All rows are made from the same 12 directions, up to rounding. Whole rows:
[[-29.7 -10.0   8.1  -2.8   7.7  -2.1  25.2  -6.8 -14.6 -23.5 -16.6   3.7
  -13.5 -15.5  10.5  20.2  13.7  37.3  22.0  -1.8 -17.4  22.9  14.5 -19.5
   28.1]
 [ 17.5   4.9   5.6 -14.6   6.4  12.4   7.4   5.4   4.7  20.7 -13.6 -15.3
   13.3  15.0  12.6  -7.1   6.6  10.2   8.9  14.8   6.4   3.9  12.1   8.1
  -22.4]
 [ 13.3 -10.6   8.0  12.9 -30.7  -1.5   6.3 -21.1 -11.3   7.7  -7.3   4.9
  -16.2 -18.8   2.1  14.9  -4.2 -28.2   7.7 -17.3  -2.6   6.8 -11.5  -4.1
  -14.8]
 [ -2.2   1.2 -28.1   5.0  -4.1 -13.7   5.7   3.7   6.0   4.1   8.6 -28.3
   21.9 -11.0   0.1   2.2 -18.8 -16.0  23.1   5.8 -15.5  -1.8 -21.1  12.5
   -5.6]
 [ 28.5  -6.8  13.7 -23.1 -20.1   4.3   7.6  -6.5  -5.0  34.7 -14.6 -21.3
    2.7  -2.8   7.3  14.8   5.7  -0.1  24.2  10.9   9.1  21.0  -3.0  10.2
  -46.6]
 [-11.4  12.9  -0.6  -5.6   1.9  -1.0   2.5 -16.7 -18.5 -16.9  -6.0   1.7
   22.0 -12.7   6.3 -14.6  -6.4  -3.8 -15.9 -21.3 -10.4   3.0 -24.3   4.9
   -1.2]
 [  0.0  18.0  19.4  -5.7   1.8 -18.2  14.2  -3.1   6.3 -24.6   1.8   0.8
  -22.6 -12.0  10.4  20.5 -10.2  49.0 -18.0 -18.5 -23.6 -23.7  25.9  -0.9
   21.6]
 [ 26.1   9.6   2.6   2.9  -2.7  12.5 -14.1  21.6   3.6  -0.5  10.2  -1.7
    3.1  12.4   1.5  23.0   8.1  16.8 -15.3   5.5  -9.1 -12.9   7.6  -6.4
   -9.2]
 [  4.2  -6.5   3.7 -21.3   8.2 -27.0  28.4 -15.4 -21.6   2.7 -24.1 -14.9
    7.8 -14.6  -7.0  -9.5  -2.3  -7.8   4.2   5.3   9.5 -19.8   4.6  -2.1
   -4.2]
 [-32.4 -13.2  -5.2  -7.9  21.4  -6.1  14.6  -8.8 -11.9 -10.8 -34.8 -28.9
    6.1   7.1  31.4   4.0  -4.9   4.5  23.1  -9.6 -26.8  11.1  33.1  -6.4
   11.7]
 [-13.3 -34.2 -13.4   0.7 -10.1  -5.0 -26.0  -0.2 -13.7  17.3 -14.2 -26.1
   -4.7  20.0   0.8  25.5  -9.1 -48.4  17.1  -7.8 -25.8  19.1  17.0 -21.1
  -21.0]
 [ -6.8   4.3   1.4 -14.2   5.8  -1.5  33.4  -6.9 -12.7   8.4 -13.7   0.8
   14.9  -1.3 -20.6 -25.6  13.6   5.1  15.7  18.6  -7.8  11.8  -4.9 -21.3
   -4.0]
 [ 17.4   0.6 -13.8  10.6  -1.4   3.0   5.7  -2.1 -18.5  -9.4 -13.7 -19.3
   25.3 -10.1  25.3  20.8 -12.3 -10.5  -6.3 -11.7 -15.1 -17.3 -10.7   3.8
   -4.9]
 [ 20.3 -18.0  17.3  -6.5 -14.7  -5.7   7.8  -7.1  -9.3  23.4  -8.3  13.7
  -24.4   2.3 -22.7   8.8   5.5 -12.6  -5.3  10.2  15.8  -4.6  12.0 -21.0
  -11.9]
 [-11.9   3.3   6.7  -2.0  -4.3  -8.7 -15.8  -1.1   5.4 -12.5  10.2   1.6
  -14.7  -4.8  -0.5   5.3   1.7   3.6  -1.2 -14.2  -3.3   3.4   3.1   6.9
    2.7]
 [-29.9  17.6   3.2 -28.3  20.8 -15.5 -22.1   1.4  -3.1 -19.2   2.2 -14.5
   15.1  10.2  -5.6 -29.0   9.2   1.8  -7.7 -13.1  -9.3   1.4   5.5  10.2
   -6.8]]

The start of a row, then its end:
[  2.5  13.9   7.2  -9.4   1.9  -8.0   8.5  -2.1   1.3  -3.9   1.3  -0.9
   1.0  -1.1  -4.5  -4.9  -4.8  16.8 -11.4  -3.7 -11.5 -10.5   4.4] : [-2.1  0.6]
[ -5.6 -16.0 -23.4  23.1   1.0  25.4  -5.0  -2.5 -15.3   1.3 -14.5  -4.9
  24.3   9.9  27.6  17.8 -20.9 -19.9  -6.6 -10.3 -23.1  14.0 -11.6] : [-11.6   5.5]
[ 19.9   3.3   6.0   1.5 -22.0  -3.9   9.8 -11.1 -23.5   4.8   2.9  18.4
   3.1 -11.9 -33.2  -1.3   3.6 -20.7 -19.5  -3.0  -7.8  -7.8 -25.4] : [-27.4 -13.8]
[ -0.2  16.7  15.7  -6.9 -13.6  -9.9  21.0 -26.8  -2.9  -9.3   4.1  16.3
  -5.1 -31.6   3.3  -4.4 -19.4  25.3 -17.2 -20.8   0.8   1.1 -26.1] : [14.9  6.8]
[  8.6  -0.3  -7.5  -2.0  -0.6  22.9   0.4   0.7   3.1  16.9  -6.7 -11.5
  23.5   3.0  23.5  -1.8  -1.6   1.6  15.4   8.5  10.3  23.2 -17.2] : [ 20.2 -18.9]
[  1.6  -5.6  -4.1  20.4   2.7  20.8 -15.2   9.6  18.7  19.9   9.2  24.1
  -9.6  30.1 -19.0 -33.3  11.4 -34.9  -3.6  14.8  20.2   1.3   8.8] : [-10.3   1.0]
[ 24.8   0.5  18.3 -13.6  -0.2   1.4  -0.1   4.9   9.3  16.7 -10.4 -11.6
 -12.0   8.5  10.7   2.4  14.6   6.9   9.9   9.5  21.6  -8.2  26.1] : [ 14.5 -22.1]
[-16.6  19.5  -6.5  13.3   1.1  13.1   5.4 -11.6  23.1   1.5   0.8  -4.2
  10.7   2.8  19.8 -42.1  -5.7 -13.7  19.1 -12.0  -5.6  15.8  -8.0] : [25.5 -2.7]
[-17.6  -8.8  -9.1  -4.5  -3.3   0.4  16.8 -24.4 -22.9   6.4 -14.6   3.6
  21.2 -11.1  -5.0 -17.4 -13.6 -21.1   1.9  -5.7  -5.9  22.2 -30.6] : [-8.6 -2.9]
[ -3.9  18.5  15.0  -2.2  -9.0  29.9   0.4 -11.0   4.0   8.2 -16.8  -8.6
   8.0  18.6  29.1 -11.5   5.5   6.8   8.7 -20.8 -36.1  33.5  12.1] : [ -1.4 -27.2]
[ 24.5  13.2  14.6  14.9 -15.0  19.3 -14.8  -1.3  -1.2  -3.4  -1.7   8.3
  -6.4   9.9  15.6  10.7   2.9  -6.8 -25.1 -23.9 -15.6 -10.8   9.3] : [ -4.7 -14.7]
[ -0.3   4.1  -2.8   1.4   6.2 -16.9  -4.9   6.8 -11.5 -28.1  -0.9 -13.4
   2.1 -14.5   0.7   6.8  20.3  -8.2   8.8  -6.2   1.0 -21.6   4.4] : [4.2 3.9]
[ -2.6  10.1   5.5  -9.3  10.8   6.1  -5.7   7.3   2.7   9.7   1.5  10.5
   4.1  31.8 -22.2 -23.8   1.2   1.1 -26.1   5.7 -16.0  -6.0  17.2] : [-25.2  -2.9]
[ 22.5 -19.4   4.9 -20.8  12.4  -0.6  -9.4   6.2   0.7  33.1 -21.5 -20.6
   0.8  28.3  13.4   8.9 -12.2  -7.2 -10.3  14.0  20.8 -14.9  33.0] : [  6.8 -21.1]
[-10.4  -3.4  12.1 -23.9  12.5  -1.6  -3.0  -6.9 -15.9   1.6 -15.5   1.6
   5.2  10.0  -4.3 -13.4   8.4   2.3 -11.3  -1.1   6.4   6.9   8.8] : [-7.2 -7.3]
[-17.0  10.3  -9.8   2.3 -11.1   4.3   1.2 -12.2  12.5   7.3  17.0   6.6
  10.8  -7.5  -2.8 -15.1 -26.1   3.0  -0.6  -8.3 -12.9  25.9 -34.5] : [11.8  0.1]
[ -2.8  -1.1 -14.1  11.6  21.3  -6.8   0.1  -0.2  10.8  -6.7  -6.3  -8.8
   8.6  -0.6  17.5 -27.6  -4.7 -24.9   4.5   1.3  31.3 -27.5   5.8] : [30.1 14.2]
[ 32.1  12.9  -5.3   9.2 -15.6  39.2  22.7  10.1  -1.3  26.4   5.5  13.6
  27.5   7.1 -10.5   0.7   8.0  17.0   2.2  27.3 -13.3  22.0 -30.4] : [-21.5 -19.3]
[ 29.5  -5.9 -16.1  26.3   4.1  16.1 -23.5  22.1  23.1  22.0  15.9  10.2
  -0.6  31.6  -2.8  -0.4 -19.3 -25.0 -30.7  13.4  16.8 -32.9   9.9] : [1.3 4.3]
[ 11.3 -15.9  -9.4  21.0   6.7   2.8   7.7  -0.3  12.8  18.7 -15.9  -6.9
  -8.3  15.2  11.8 -14.9  -5.8 -38.2  12.6   9.1  18.4 -21.1  26.3] : [4.7 3.5]
[ 13.0  11.9  -3.7   9.4   0.6   0.2   2.3   7.9  11.1  -8.9   8.4  -5.0
   2.2  -7.0  12.5   8.7  -4.4  14.3  -2.2  -1.2  -0.3 -17.0  -0.7] : [14.4  6.4]
[ 29.6  -2.0 -11.9  33.4 -24.7  28.9  14.6  -1.7   4.5  17.0   4.9  11.3
   9.0 -13.1   8.1   5.7   1.4 -19.3  17.5  10.0  10.5  11.6 -33.5] : [ 4.5 -9.9]
[ -3.8 -16.2   1.2   6.7   2.3  27.9 -23.2   1.5 -29.5  -3.4 -17.6  11.1
   9.1  24.9   9.4  19.4   5.7 -15.1 -27.8 -14.1 -20.5  14.5   7.6] : [-34.2  -4.2]
[ -8.7  12.0   7.2 -18.4   0.8 -23.5 -11.7   0.1 -24.7 -39.2   5.0 -10.2
   6.2 -26.1  -4.6  17.6  17.7  14.2  -6.0 -18.9  -9.7  -8.7 -12.6] : [ 3.6 -1.5]
[  4.3  -5.2  19.1 -15.4  -3.4  11.7 -22.4   6.9  -7.9   1.1   5.3  16.7
 -11.9   9.1  -4.4  23.6  10.4  25.8 -22.4  -0.9   7.1  15.3   3.3] : [-9.6 -6.5]
[ 25.0   3.3 -12.3   6.9 -21.1  -3.3  14.3  -7.3  -7.9  13.7   4.8  -6.4
  18.2 -17.7  -8.6   6.0 -16.1 -18.5   0.8   2.5  -6.5  -6.4 -34.4] : [  1.0 -17.4]
[  3.0 -32.6  -6.7  21.8 -19.8   2.0   3.8   1.0 -13.0   5.4   6.1  22.7
 -23.4 -11.4 -20.2  39.1  -2.0 -10.5   3.8  10.1   1.5  10.6 -10.3] : [-32.6  17.1]
[ 20.7   7.3  -8.6 -10.4   9.0   5.0   8.3  10.0  -9.7   8.3   1.1  -1.8
  29.9   4.0  -8.8  -1.2  -5.4  12.4 -19.8  18.4   4.0 -14.0 -17.0] : [-4.3 -5.9]
[ 47.1  11.2  23.3  -0.8 -15.2   6.3  14.2  10.9  12.3  12.8   6.4   8.9
 -20.1  -7.1  -4.9  15.2  22.1  26.9   3.6  18.4  22.7 -16.9  10.5] : [  4.7 -14.7]
[  4.9   8.0   0.0   9.4  -1.3 -15.4 -21.3   2.4   3.2 -16.9  14.8   5.9
  -8.5  -5.7 -12.3 -12.5   6.8 -28.6 -14.9 -13.2  15.2 -30.3  -2.5] : [11.2  2.2]
[ -5.5   6.2  -5.7  -4.5   4.8  12.9  -9.8  10.8  -2.0  -7.5   4.9  -6.5
  17.1   2.6   9.6   9.3   7.0  18.4   3.8   2.4  -9.1  16.8 -10.6] : [ 3.7 -3.6]
[ 14.8  -9.3  -3.3  13.8  -5.4   2.6  -6.3   7.1   5.6   6.6   5.7   6.1
 -11.0   4.0  -1.8  14.3  -5.2  -8.8  -7.1   4.5   8.1 -12.8   5.2] : [-3.3  4.3]
[  6.0  -4.7 -10.7  -4.2   7.6  -2.0  -3.1   8.3  -4.1   2.7  -8.0 -22.7
  15.1   5.2  11.8  10.2  -2.7  -4.6   7.2   5.5  -3.6  -6.8   5.6] : [ 5.2 -8.0]
[-13.4   2.6   4.2 -23.0   4.6 -13.7  -5.0   4.2  -2.2   2.4  17.8  15.5
  -0.6  -0.4 -41.8 -18.0   9.5   9.7  -8.2  16.2  12.9   8.1 -15.3] : [-9.8  1.2]
[ -0.8   0.0  -2.2 -11.1   7.0 -13.8  18.1 -18.0  -1.1  12.2 -13.6  -8.3
   9.6  -1.5   6.6 -16.3 -32.1  -3.6 -13.7  -5.1   1.0 -13.8   0.1] : [9.9 1.5]
[  1.5   9.9   9.2 -16.8   0.7 -16.1  25.0 -13.7  -9.8   4.7 -11.7  -3.0
   3.8  -1.8 -14.3 -15.0  -9.0   6.0 -10.6  -2.4 -17.8 -12.0   6.4] : [-15.0  -4.3]
[-13.5  -8.7  -4.8 -10.2 -11.7 -22.6  -5.3  -7.8  -1.6   3.6  12.7  -2.9
  -8.2 -10.1 -15.6  18.1 -28.9   3.2  -8.1  -8.0 -16.1   6.6 -12.9] : [-4.4  3.3]
[ 21.3  21.8  11.3  -5.9  -7.8   0.1  -8.4  16.0  -4.4  -8.2  19.3  12.6
   1.7   0.1 -33.9  -5.7  32.5   5.4 -11.9   8.9  -0.4 -13.2  -8.8] : [-15.0 -15.1]
[ -2.1  -7.9  -8.1   8.9   2.3   0.1   5.3  -3.3  -1.1  -1.7 -16.6 -21.6
   3.1  -0.3  26.8  10.5  -6.7 -11.0  17.8  -7.6 -10.9  -1.7  13.9] : [ 6.7 -0.3]
[ -7.4  24.1  -6.2   8.5  13.4  -3.2  -5.5   2.0   7.4 -17.2   8.1   4.0
  12.5  10.0  -4.7 -32.6  -5.0  -9.9 -23.7 -13.0 -13.7 -25.8   2.2] : [ 1.3 11.2]
[ 12.8   2.7  14.7  -4.6   4.9  33.1 -17.0   4.2   8.9  13.2 -10.6   1.4
   2.3  22.7  34.2   3.3   4.9  16.7  -9.6  -3.5  12.9  15.8  14.8] : [ 16.7 -16.5]
[ -9.9  25.5  13.9  11.2 -14.0  28.8  -0.2 -16.3 -12.2 -12.9  -5.6  19.5
  10.0   5.5   2.3 -26.5  18.8 -10.3  -9.0 -28.8 -35.7  26.4 -12.9] : [-19.8 -14.1]
[  6.3  -3.8  -2.9  -3.3  12.5  12.3   7.8  -4.5 -10.4   0.1 -15.7  -1.9
  18.5   0.6  28.6  11.9 -19.2  20.0 -20.2  -2.9   4.5  -3.4  -3.9] : [8.3 8.0]
[ -0.5 -12.1   1.7  -3.1  -7.0 -26.6  -7.0  -9.3  12.8   0.2  12.7  -0.1
 -23.7 -24.3   3.2  12.8 -21.9  -0.5   0.5  -6.1  33.9 -11.8  -8.0] : [33.6 10.2]
[ -3.9   1.3   0.9 -21.8  19.9 -15.4   2.9  13.0 -16.1  -8.1  -5.4  -6.6
  10.4   8.6 -26.2  -9.7  22.5   4.6  -3.3  17.7   0.0 -15.6  13.4] : [-20.6   0.3]
[-25.3  13.8  -1.9  -6.1 -11.5  -0.3 -11.7 -13.9   8.5   6.3  10.8  -1.4
   6.2   8.3  -7.3 -20.8 -21.3  -9.5  -5.4 -21.4 -34.9  26.8 -14.7] : [ -0.9 -12.6]
[ 14.0  -4.3 -11.2  16.8  -1.4  14.9 -15.2  19.5  19.9   9.5  11.2  -6.1
  -2.2  13.2  13.3  17.5  -4.0   0.5   6.0   9.9   3.6  -2.2   7.1] : [ 9.3 -0.5]
[  3.4   1.0   4.8  -6.9 -23.9  -3.7   8.2 -13.8  -9.7  -0.3   6.3   0.3
  -0.2 -27.5   3.9  30.1 -16.3  22.1   0.6 -11.9 -14.2  21.1 -30.4] : [ 3.9 -7.7]
[-12.8 -14.9  -8.3  -0.2   7.3 -11.2  18.0 -12.5 -16.8   5.7 -10.5  12.6
   2.6   5.2 -18.8  -3.8 -28.3  -7.9 -26.4   0.7 -15.3 -10.2   0.9] : [-31.9  21.9]
[ 17.0   3.1   6.6  -5.5  -6.8   7.8   3.4  -1.9  -0.2  18.4 -15.3 -17.4
   7.4   5.0   2.2 -24.8  31.7 -33.2  35.3   9.7  16.5   8.3   4.9] : [ 10.7 -38.9]
[  4.2 -17.4   4.2  -4.1  -2.4  -0.3   8.6  -7.2  -9.1  23.2 -15.6   4.8
  -7.9  16.1 -13.5  -2.0  -7.6 -17.4  -7.2   7.1  -3.8   0.0  16.1] : [-25.9  -5.8]
[  2.8  -7.6  15.9 -10.1   6.7  -7.9   9.2   1.2  -9.3  -6.7  -8.6   9.0
 -17.4  -4.2  -6.8  10.2  16.1  18.8  -2.9   7.4  14.0  -8.8  18.9] : [-11.1  10.2]
[ -1.6 -11.3  -2.5   0.2  -9.2  -3.4  24.0   0.7  15.4  25.9  -6.8 -15.6
 -14.4   5.6  -3.3   7.1  -4.5   4.5  39.3  18.7 -16.8  17.5  19.9] : [-11.6  -5.7]
[  8.6   9.2   8.0  -4.4   9.1   3.0   0.3   5.4  -6.3  -9.8  -3.8   4.2
   6.1  -3.2  -6.4 -22.5  36.1  -7.7   7.7   9.1  27.0  -9.4  -0.4] : [ 6.7 -7.4]
[ -0.7   9.7  -2.1  -1.5  -0.4 -14.7  12.0  -3.3   2.3  -1.8   1.1  -6.7
   1.5  -3.1 -11.2 -12.5  -4.8  -5.3   1.6  -1.4 -13.7 -13.9   3.1] : [-4.4  0.4]
[ 20.9  -2.2 -13.6  24.0   8.0  -7.5  18.3   1.3 -22.9 -29.4 -14.6  -6.8
  14.4 -26.0  15.8  12.2  10.6 -18.3   0.2  -2.9  12.4 -43.7  -5.8] : [ 3.1 17.9]
[ -1.2 -18.0   3.3  -9.6   2.2 -11.3  -6.8  -1.0 -10.3   9.2 -10.3  -4.4
 -10.1  11.1  -9.7   9.0  -3.5 -14.4  -6.8   1.4  -0.2  -6.2  18.9] : [-15.6  -3.9]
[  4.9   2.0  -8.3 -15.1  14.6  -6.6  -5.8   6.4   3.1   9.1 -11.5 -32.6
  20.7  11.1  13.4 -13.4   1.1 -14.1  13.5   7.2   8.0  -9.8  10.6] : [ 21.0 -20.0]
[ -3.6 -19.1   2.4 -25.3   0.3  -5.3  17.2  -8.9  17.3  64.1 -14.3  -8.8
  -9.0  40.7 -20.6 -17.6 -39.4  -4.2  -1.1  23.6 -15.2  16.3  30.6] : [-23.1 -17.3]
[-24.3   7.0 -24.8  20.4 -12.2  -3.0 -16.0   7.7  20.7 -11.4  32.1  -5.6
   1.4  -5.5  -1.6  13.9 -25.2   2.0   8.8 -12.0 -37.7  16.6 -21.8] : [ 3.7 14.3]
[ 11.0  -2.7   2.2   9.6 -27.1 -10.1  24.3 -12.8  -7.4  -4.5   2.6  -0.2
 -11.9 -35.7   1.1  31.4  -7.4  10.5  16.9  -6.5 -12.1   5.2 -19.5] : [-2.4  1.7]
[ 13.2 -21.9  -4.3   7.9 -14.6  -2.7  33.3 -14.3 -22.5   8.7 -21.4  -5.3
   0.1 -24.1   5.6  25.1  -3.0  -9.1  22.3   7.2   0.4   5.3 -10.6] : [-13.0  -0.9]
[  2.3  11.0   0.3 -16.7   6.0   4.1 -20.8   3.9  -1.0  -4.3   0.3 -18.6
  19.1   7.9  25.9  16.6 -18.7  22.3 -22.0 -16.0 -15.1   0.9  -1.9] : [ 18.4 -12.6]
[ 17.6  15.0  12.1 -11.2  -0.1  -8.4  32.5 -15.1   9.6  13.2  -6.4   2.1
   0.3 -10.9   4.2 -17.6 -18.2  21.9  -9.1   3.4  11.7 -16.9  -0.9] : [16.3 -0.6]
[ 12.3 -16.2  -2.8  -0.8 -11.1   6.2 -16.0  12.3 -17.0   6.1   2.2  -1.4
   1.1   2.9 -13.9  27.2  17.8 -13.6   5.5  10.5   0.7  10.3  -7.1] : [-18.9 -16.6]
[ 14.1  15.4   0.2  20.9 -10.8  -1.5   7.3 -15.6   2.4  -7.9   4.1  12.8
   1.4 -16.4   2.2 -23.2  -6.9 -27.0 -13.4 -18.1  10.0 -23.7 -18.7] : [14.7  1.7]
[ -2.5  17.6  15.4  15.9  -5.2  15.2   1.1  -8.0  21.7  -8.1   3.1  14.5
 -18.8   1.7  22.6 -10.4  -1.2  15.3  -4.1 -20.0  -5.0   3.6  12.9] : [13.5  9.0]
[ 18.2  11.4  -6.5   6.6   9.9   8.2   2.6   4.9  12.6   6.1 -12.3 -24.0
  16.3  12.5  31.5  -9.4  -7.7  -7.3   3.0  -2.3  -1.5 -20.9  16.6] : [ 21.9 -10.7]
[  6.2  20.5   1.4   4.3 -10.3   3.9  -7.9   1.4  11.9  -5.1   8.6 -12.0
   4.7  -1.8  12.5  -1.2  -0.1   1.6   5.4 -14.4 -18.1   1.2  -3.7] : [ 15.0 -15.0]
[ 13.2   1.3  13.0  -1.0 -17.3   4.2   6.0 -11.3   0.2  10.8   1.2  11.5
 -10.6  -8.3  -0.6   6.7  -6.3   6.1  -6.9  -5.6   3.8   7.0  -8.8] : [ 1.4 -9.2]
[-26.6 -13.5 -20.5   9.2  -3.2 -36.9   1.8  -2.1   2.7 -19.0  21.3  -1.3
 -11.7 -36.2 -28.0  -6.5   5.0 -27.0  34.5   7.3  22.5  -3.1 -26.4] : [12.8 22.5]
[-20.7  -4.4   5.7 -18.6  13.5 -14.3 -29.2   8.1  11.8   0.2  18.4  12.4
 -15.8  15.9 -22.9 -10.8  -4.7   7.1 -22.2   3.1  17.2  -1.5  10.0] : [ 2.9 10.2]
[ -0.1  -9.4   7.6  -8.2  -8.3   8.9  24.8  -4.4   9.8  21.1   1.4  11.1
 -11.9  -8.9   0.3  15.1  -8.5  41.1  16.3  20.1   8.5  31.0  -7.4] : [-0.7  6.0]
[  5.7   5.9   7.8 -18.7   8.3 -11.4 -16.6  22.9   9.5  -4.5   7.2 -20.0
  -8.7  13.2  -1.5  20.7  12.2  26.7   2.6   7.6  -9.0 -11.1  30.0] : [ 0.9 -7.9]
[ -0.8  15.6   7.1  -8.1  -1.2  -0.2  19.6  -7.2   0.6   4.1  -1.4   5.3
   5.9  -1.4 -12.8 -23.3   4.6   8.9   1.5   3.8  -8.8   4.1  -4.9] : [-7.1 -4.9]
[ 14.9  -8.3   4.1 -14.5  -6.1 -13.2   5.4  -2.8  -6.4  17.0  -7.7 -12.4
  -2.6   1.2  -7.2  11.9  -9.2  -3.8  -1.8   5.6  -1.1  -8.6   7.6] : [ -5.2 -15.5]
[-19.0   9.7  12.3   2.7  -0.6  -5.5   0.7 -11.5   9.2 -17.8   0.5   4.8
 -17.7 -10.0  11.2 -11.1   5.3   7.6   8.1 -19.5  -1.9   5.8   9.0] : [12.8 10.3]
[  2.5   7.7  -0.2  -0.7  11.8 -20.6  29.1   2.9   9.1  -5.7  -0.5  -2.3
  -7.0  -8.8 -13.2 -16.0   4.7  11.4  10.4  15.8   7.2 -28.0  15.0] : [-0.9 18.3]
[  2.6  17.4  -7.9 -11.6  19.4 -21.5  10.1  17.4  -2.0 -24.5  -5.3 -37.7
  17.2  -4.3  10.5   9.9   9.0  22.7  12.6   3.6 -23.7 -30.6  21.4] : [5.1 3.2]
[-32.5 -18.3   9.1 -18.6  16.4 -18.4  21.2 -34.8 -26.1   0.6 -36.7   4.4
  -1.5  -4.3  -5.0 -40.7   0.1 -30.7   3.1  -9.3  17.4   5.5   9.5] : [-7.3  7.1]
